The same things were measured in two ways. Each way mixes the same 10 hidden numbers, adds some noise and spreads widely along 6 directions of its own, which tell nothing about the thing.
In the rows, zero is written as 128.
Some things both ways: the first way, then the second way.
[144 110 136 126  91 148 148 147 122 139 139 128 119  78 112 156 159 114
 135 110 120 156 132  73 177 133]
[ 46 112 127 173 150 125 128 104  89 111 121 117 127 103  83 153 149]

[151 139 147 147 123 131 100 132  92 121 121 105 129  97 158 151 178 142
 134 116 106 129 120 105 117 116]
[181 125 138 132 142 150  97 159 117 135 138 144 165  77 156 130 178]

[ 92  97 124  88  98 154 175  83 132 124  91 161  91  86  72 142  93  65
 103 164  92 119 128 142 130 153]
[127  74 173 107 145 100 169 129 112 165 116 162 118 145  73 128 122]

[147 105 122 139  87 175 120 143 132 141 174 109  79 149 114 173 191 104
 130 131 168 160 124  77 174 179]
[169 127  91 126 161 153 201 126  81 106 138 120 114  71  82 150 150]

[115 117 128 127  75 184 129 130 162 188 185 107  38 157 131 146 123  76
 138 137 112 181 123 109 200 165]
[138 102  94 135 141 133 178 101  87  86 141 117 123  69  92 159 171]

[123 122 116 121 139 133 123 129 119 162 140 153 118 128 121 100 137 149
 117 134 118 129 108 117 135 153]
[126 145 114 110  83 140  94  95 100 149 124 117 136 119  94 141 113]

[156  97 124 121 107 141  94 112 129 149 153 127 103 120 105 137 153 102
 112 135 149 115 107 107 141 164]
[149 153 128 100 179 167 178 190 143 177 168 133 156  85 175 125 171]

[167 137 122 169 152  48  83 174 174 190 164 120 138 129 188 119  51 171
 101  55  98 173 131 124 137 135]
[134 135 116 107  92 179 119 124 135 135 158 139 148  81 127 129 138]

[125  90 140 101 142 114 112  98 116 130 155 137 103 113 152 140 127 131
 134 130 123 134 104 125 126 156]
[164  88 123 111 148 150 116 123 108 160 165 141 130 106  94 114 142]

[154 140 147 124 163 168  99 120 155 128 134  70 113 126 121  94 147 137
 163 116 139 119  73 103  89 152]
[ 45 129 137 176 160 116 147 120 141 159 164 176 116 124 130 126 131]

[155  72 122 120 124 102 126 153  88 114 164 175 133 100 149 177 155 107
 117  98 132 117  85  86 192 118]
[132 189 180 125 129 103  78 162 109 186 143 151 157 136 122 156 120]

[133  72 151 107 164 155 113  86 107  92 119 155 131  88 123  99 129 111
 161 145 103  72  50  98 111 138]
[140 105 123 107  61 157  77  99 116 153 130 167 135 126 118 131 133]

[154 129 124  96 177 144 109 153 131 149 131 109 140 151  78  47 128 126
 131 126 144 156 118 107 123 133]
[128 127 155  66 132 146 144 158 139 165 139 128 145 135 112 132 140]

[128  99 100 110 129 145 117 109 109 152 130 142 110  88 104 113 126  82
 124 145  86 115 100 130 138 141]
[110  68 167 136 105 127  87  89 109 164 112 108 120 169 109 147  98]

[150 105 129 133 147 125 121 175 116 101 147 128 128 148 131 154 149 103
 124 108 131 151 108  86 138 136]
[108 173 160 129 156 135 152 149 147 114 150 147 142 127 108 116 120]

[131  78 118 107 164 148 136 124 133 115 130 143 146  76  83  95 101 105
 168 135 109 131  92  71 135 169]
[140  88 146  93  64 174  89 119 149 172 135 135 133 113 132 108 119]

[119 106 125  98 106 141 134  94  68 139 120 158  99 116 116 146 183 106
  95 164 115  97 126 150 125 127]
[135 116 141  97 145 141 115 128 125 122 150  92 148 131  99 119 127]

[127 153 111 134 137 137 145 155 157 169 132 113  99 150 122 117 104 124
 111 100  96 166 126 138 132 137]
[137  82 128  92 100 117 132 126 121 126 116 142 129  97  84 141 128]

[170  99 133 125 190  88 115 169 112 145 139 119 154 116 135  99 135 152
 125 101 117 129 121 106 115 113]
[220 116 106 118 133 146 114 142  55 150  91 155 131 106  97 179 165]

[117  92 121  69 169 137 194 123 151 165 103 103 116  48  59  71  78 112
 160 131 125 121 132  94 165 122]
[  4 184 156 180 149  84 144  94 119 136 176  94  97 135  77 147  89]

[114 124 135 108 108 143 176 181 143 203 164 119  63 156  89 128 145  91
 116 162 124 166 151 101 163 149]
[115  80 110 124 125 168  93 135 119 130 141 113 140  91 110 116 145]

[140  98 133 138 103 101 107 124  98 128 119 176 150  62 125 147 116  89
 102 127  66 100  96 115 128 126]
[116 123 172  69 127 146 184 118 117 122 121 118 152 149 115 104 174]

[108 125 160  50 147 138 143  91 170 177 120  79  84  88  83  59  66  96
 151 156 130 147 137 135 139 121]
[ 79 115 108 152 165 132  90 121 103 131 166 106 158  82 101 108 144]

[119 147 141 122 120 147 129 121 121 155 125 137 120 113 104 116 149 128
 123 144 103 140 113 123  96 157]
[106  88 149  84 129 147 133 125 146 158 153 130 151 119 125  87 155]

[144 117 129 154 118 153 121 156  79  95 152 136 119 120 161 188 198  86
 136 116  74 126  70  95 131 124]
[145 199 206 137 138  59 122 107 144 110 168 138 161 166 135 138 113]

[110 128 124 115 120 163 152 111 106 116 113 165 133  89 117 130 141 129
 138 119  76 150  97 107 135 140]
[ 69 175 132 127 121 106  60 146 171 142 137 124 198  70 168 111 159]

Other things, the second way, with their names:
<280>: [173 132 146  90 127  95 183 145  78 109  76 136 121 122  66 162 132]
<84>: [ 68 118 126 199 163 104 107 128  92 153 124 158 112 116 104 142 132]
<263>: [202  82 114  71 129 135 123 145  52 128 101  92 133  79  64 150 174]
<269>: [158 127 118  84 162 117 154 173 118 160 158 150 130  92  95 137 145]
<294>: [120 101 152 145 123 144 110 153 157 162 118 155 142 121 178 159 135]
<147>: [ 38 120 128 108 174  92 140 115 108 115 149  89 146 114  55 124 155]
<348>: [ 72 210 155 178 133 128 183  71 121 100 158 104 111 136 111 122 101]
<372>: [ 81  52 116 116 141 153 130 124 116 162 114 128 136 116 107 116 145]
<258>: [120 130 172  95  98 100 155 114 106 132 137 173 136 141  97 160 146]
<473>: [123 130 144 112  84 149 125  80 134  85 151  93 145 134 104 135  90]
<448>: [ 73 104 115 117 180 153 154 128 114  97 162  76 143  80  88  98 177]
<105>: [ 71 193 121 165 127 155  98  79 116  68 152  84 163 119 127 132 143]
<359>: [164 143 125 127  76 126  85  57  79  89 144 112 141 123  67 148 103]
<103>: [159 104 180  89  84 108 113 110 113 205 132 190 129 178  94 119  88]
<32>: [ 97 215 108 136  87 156 138  86 130  74 155 123 147 101 127 125 119]
<41>: [144 152 183 134  74  92 121  95 145 125 137 164 138 144  96 149  47]
<279>: [101 131 112 143 181 135 142 130 124  75 157 107 141  90  74  88 120]
<332>: [117 134 101 136 120 180 114 100 126  88 175  99 132  88  94 141 117]
<501>: [157 122 117 122 136 122 123 144 100 216 144 157 116  99 124 182 138]
<291>: [131 123  91 147 163 162 146 144 105  99 152 119 126  68 101 118 139]
<199>: [122 180 113 106 145 134 140 138 130 140 145 117 171  88 126 151 135]
<422>: [ 66 151 105 160 164 144 180 131 110  99 150 112  92  98  89 150 134]
<153>: [ 30  52 131 127 148 122 158 120 110 172  92 152 106 138  97 180 181]
<151>: [ 73 208 147 182 155 101 129  71  82 116 153 146 146 166 116 146 142]
<3>: [127 177 145 117 148 131 183 132 147 133 197 128 142 104 134 115 113]
<288>: [ 63 141 117 147 172 165 195 105 104 103 183 120 100 130  80 118 132]
<81>: [ 94 109 139 104 123 115 152 104 140  89 130  83 140 104  97 101 130]
<514>: [119 103 138 130 164 128  72 124 124 198 183 139 150 126 116 146 133]
<257>: [164 173 164 159 118 132  90 148 128 201 128 191 147 137 170 154 113]
<499>: [117 119 141 120 148 127 103 165 135 197 134 182 160 114 157 166 166]
<163>: [  5 179 151 167 155 101 167 106 123 118 145 170 123 155  98 149 142]
<417>: [ 99  81 154 136 126 126 139  98 113 155 161 135  91 148  91 142 128]
<497>: [ 37 106 180 147 145 173 142 138 167 107 156  78 118 141 119  94  98]
<239>: [ 84 117 108 117 134 135  97 143  94 132 109 115 143  82  82 151 167]
<170>: [ 78 129 138 133 121 133 136  97 136 113 140 105 130 122 106 105 115]
<150>: [ 60 170 140 126 156 143 147 152 142 158 146 142 185 103 185 106 185]
<459>: [ 38  86 123 183 138 132  36 129  97 172  88 134 130 140 123 157 147]
<154>: [ 87 144 144 137 158 143 178 153 141 135 163 124 135  78 146  98 162]
<37>: [126 157 154 119  98 142 172 130 147 117 122 172 136 130 136 131 108]
<284>: [209 143 136 128  99 134 124  97 107 144 139 144 125 121 122 133 109]
<109>: [ 57 109 100 106  91 151  52 105 150 142 175 111 165  76 129 109 163]
<312>: [ 95 147 147 128 128 102 120 136 119 134 109 119 150 122 124 153 124]

Some of these things the first way, each followed by its name:
[140 142 122 126 132 188  35  79 134 100 141  50  88 124 154 108 139 103
 188 118 159 138  49 101 157 152]  <154>
[147 112 119 121 101 155  96 110 126 137 146 147 116 136 112 129 154 129
 107 113 140 154 115 117 157 160]  <199>
[154 133 137 123 157 117 101 136 129 149 143  65  93 135 153 125 152 135
 129 115 154 118 117 127 117 122]  <291>
[ 97 148 149 106 111 178  96  38  95 142 120 143 104 109 164  98 175 188
 147 146 118 122  88 148 126 141]  <109>
[186  82 100 139 143  86 124 163  90 112 122 113 158  47 115 164 150  91
 109  98 114  93 117  87 140 106]  <497>
[152 127 117 145 140 131 126 140 134 166 105 109 129 102  95 100 113 109
  99 122  81 110 139 136  97 124]  <294>
[116 133 132  92 120 170  27   7 103 124 148 116  83 150 190 103 156 163
 133 133 148 149  88 182 132 150]  <514>
[143 134 108 147 182 130  62 138 134 132 163  89 113 154 170 105 115 131
 159 109 113 151  69 117 109 162]  <284>
[135 144 114 140 101 125  60  88 123 167 120 114  91 128 162 115 105 110
  84 125  96 112 112 176 142 116]  <473>
[155 107 142 116 162 117  55 113 104 129 135 112 138  96 165  81 103 116
 155 118  92 122  87 118 145  96]  <105>
[121 108 118 128 149 136 114 111 130 126 108 108 122  73 111  99  83 106
 161 136 103 128 108  97 135 149]  <348>
[128 193  97 146 175  93  60 133 146 183 138  75 107 154 184  76  68 148
 119  95  86 164  99 177 107 129]  <170>
[159  96 115 132 152 134 114 147 117 110 174 103 106 115 166 170 175 112
 153  95 128 111  52  89 142 146]  <84>
[120 196  79 154 123 144  42  81 107 144 133  91  90 152 206 126 128 143
 109  98  80 159  81 194 124 136]  <81>
[164 122 141 125 162 108  80 118 132 147 129  82 134 109 154  92 113 163
 131  96 139 147 140 118 135 112]  <332>
[149 115 131 125 180 113 111 108 112 137 111 104 142  66 153 101 131 166
 144 106 105  96 104 122 102 118]  <417>
[161 112 122 113 146 124 181 191 138 175 111 126 148  81  50 101 126  96
 108 114  93 115 132  94 129 114]  <312>
[148 148 122 125 170 176  84 104 102 127 108  54 105 142 133  78 188 163
 150 127 174 110 108 125 123 121]  <422>
[161 117 100 137 148 115 139 175 117 128 123 128 134 116 114 144 130  96
 100  89 105 121 106 114 145 112]  <280>
[121 129 105 122  94 132  95  88 131 172 153 154  86 131 137 142 116 104
  84 131  98 128  98 168 129 166]  <372>
[135  97 187  81 119 187 148  65 125  92  49 121 143  38  56  77 126  96
 150 149 116  59 100  94 120  96]  <258>
